The groups are shells around one centre, one inside the other: the same stretched ball of 6 dimensions in 7 sizes.
Some rows, each with its group after it:
[  0 -25  20  10  10  50  20  19] | (4)
[  2   1  -3  63 -29 -62 -30 -13] | (3)
[ 13  -6  33  27  10 -41 -12   7] | (1)
[13 -6 24  1 36 -2 30 -3] | (2)
[ 12 -10  32  -7 -16  36 -10   6] | (4)
[ 43  35   0 -32  44 -28  30   3] | (4)
[ -2   1  -1 -25 -16  34   1 -21] | (3)
[  3  13  -3 -43   5  -8 -28  18] | (0)
[  7  -4  19 -39   2  40  -9  21] | (6)
[ -3  -8  32   5 -23 -27 -50   2] | (3)
[  2  14 -21  35  -8 -67 -23  -4] | (1)
[ 17  15  -9 -49  50  26  49   1] | (3)
[ -4  -4  18 -19 -12  -4 -39  14] | (6)
[ 23  34  -2 -22  -6 -63 -39  -2] | (4)
[ 31  30  14 -35 -12 -28 -28  -8] | (0)
[ -2  -9  -5 -30  39  48  32  30] | (0)
[-13 -14  -7  57 -36 -25 -37  10] | (1)
[ 22   6  28  -7  11 -10   6  -9] | (5)
[ 17   5  13 -45   8  47  15   1] | (2)
[ 30  25  15 -25  -5 -30 -25   2] | (5)
[ -5 -19   3 -28  29  76  43  14] | (1)
[ 19  15 -20 -14  43  -3  33  24] | (4)
[  7   2  30 -33  13  -3  -8  -7] | (2)
[ 11   5  28 -12 -22 -10 -29 -17] | (0)
[-15 -11 -24  -3   3  44  23  -1] | (5)
[ -4  -7  16  35 -24 -42 -38  -8] | (5)
[-20 -29  -4   6   9  69  40  -8] | (4)
[-12   7 -30  31 -30 -41 -33 -10] | (3)
[-10   3 -24   1  13 -10  12 -11] | (5)
[ 24  10  31   4  -8 -35 -23  -6] | (2)
[ -5  -9   7  41 -25 -32 -35   4] | (5)
[ 41  22  20 -14  23 -26   4  15] | (1)
[ 31  24  -1 -11 -10  -8   0 -12] | (6)
[  8  -6   7 -20  32  28  18  33] | (2)
[-14 -14 -15  59 -40  -6 -15 -15] | (6)
[ 45  35  10 -27  32 -38  14   2] | (1)
[ 20   5  12 -13   9  23  27 -15] | (2)
[  9  -1  29   5  -2 -37 -34  12] | (2)
[ 10  14 -26 -21   7  16   5  22] | (0)
[  6  15  -7  11 -16 -43 -17 -28] | (6)
[-34 -37   3  41 -34  24 -31  12] | (4)
[ 18   7  22 -69  42  38  25  13] | (3)
[-14  -9   7  37 -40 -41 -54  -6] | (0)
[  9  18  -8  30 -11 -76 -33  -5] | (1)
[ -2  14 -32  -7 -11  -6  -9  -3] | (6)
[ 23   5  27 -28   6  16  -6  15] | (6)
[  3   9 -13  47 -12 -61  -9 -28] | (0)
[  4   2  17 -66  26  30  -5  24] | (3)
[16  4 -1 -1 35  5 42 -5] | (5)

New rows. What belongs after each?
[ -7  -6   4  35 -35 -21 -20 -34] | (2)
[ 43  38   1 -46  11  -6  14 -15] | (4)
[ 27  10  34 -33  16  -4  -5   8] | (6)
[  9   4  25   9 -21 -40 -42  -4] | (6)
[ 25  14  33 -25   2 -24 -19  -7] | (2)
[ -8 -12   8  52 -34 -21 -10 -42] | (4)
[-27 -13 -21   7  14  -9  -8  17] | (4)
[ -8 -15 -15   8  11  40  17  28] | (3)
[ 17   7  28 -23  -8  -5 -21  -6] | (5)
[-15 -12 -15 -26  27  47  26  17] | (2)
[-24 -22 -25  -5  28  52  33  23] | (4)
[-30 -32  -2 -14   6  71  16   8] | (4)
[-11   4 -23  18   0 -27   7 -31] | (3)
[-19 -16 -21  20 -24  27 -17  19] | (3)
[ 24  10   7 -30  24  31  35  -3] | (6)
[ 24  14  31 -18  -8 -21 -17 -22] | (1)
[  1   1 -17  48  -4 -38  -4   2] | (2)
[-13  -1 -22  59 -55 -41 -39 -27] | (1)
[ 19  33 -27 -41  -5   0   1 -13] | (4)
[ 18  14  12 -71  36  19  -1  35] | (1)
[  1  12 -23  20 -13 -41 -24   5] | (2)
[-15  -1 -21  49 -43 -42 -40 -13] | (0)
[ 17  -2  27 -26  -8  30 -20  27] | (4)
[ -1  -8 -17   5   6  41  25  11] | (5)
[ 29  12   6   2  26 -12  23   8] | (2)
[-15 -16  20   7 -24   1 -31 -10] | (6)
[ 17   4  28  -2  -7 -24 -30  12] | (6)
[-21 -11 -26   8  -2  16  -1  11] | (5)
[-24 -14 -17   8 -17  13 -27  21] | (3)
[  4  -1   0 -36  19  31   2  33] | (6)
[ -3  -1 -15  26  -2  -7  22 -31] | (6)
[ 21   4   6 -20  40  22  37  16] | (6)
[  2  12 -14  -8 -14 -22 -33  12] | (6)
[-11   3 -33  28 -48  -8 -36  -1] | (4)
[  9   7 -25  29 -28   4  -3  -1] | (3)
[ 15  22 -18   7  -9 -30   0 -23] | (5)
[  7  14 -28 -13  -4  10  -1  13] | (6)
[  6   5  -7  35  -4 -27  16 -36] | (0)
[ -2 -12  29  18   1 -21  -4 -24] | (3)
[-24 -17 -17  13 -19  31   2 -17] | (6)
[ 27  34 -24 -26   9 -13  13  -9] | (0)
[ 18   7  10  27 -27 -14  -5 -28] | (3)
[ 14  21  -5 -29 -20  -4 -20 -13] | (6)
[ 26  12  13  19  28 -49  13   0] | (1)
[ 13  -5  44 -22   3   0 -22  10] | (3)
[ 10   9 -25  30 -21   1  15 -26] | (3)
[-20 -28   1  56 -14   4   1  -7] | (5)
[ 17  19 -14   3 -36  -8 -27  -3] | (0)
[ -5   3  -2 -22 -18  15 -10 -24] | (3)
[  9  -7  26 -17 -19  28 -28  21] | (1)
[-11 -15 -29  47   8  10  25  12] | (4)
[ -4  -6  -4 -47  36  58  40   5] | (3)
[  5   0  -9 -17  36  29  48  -6] | (6)
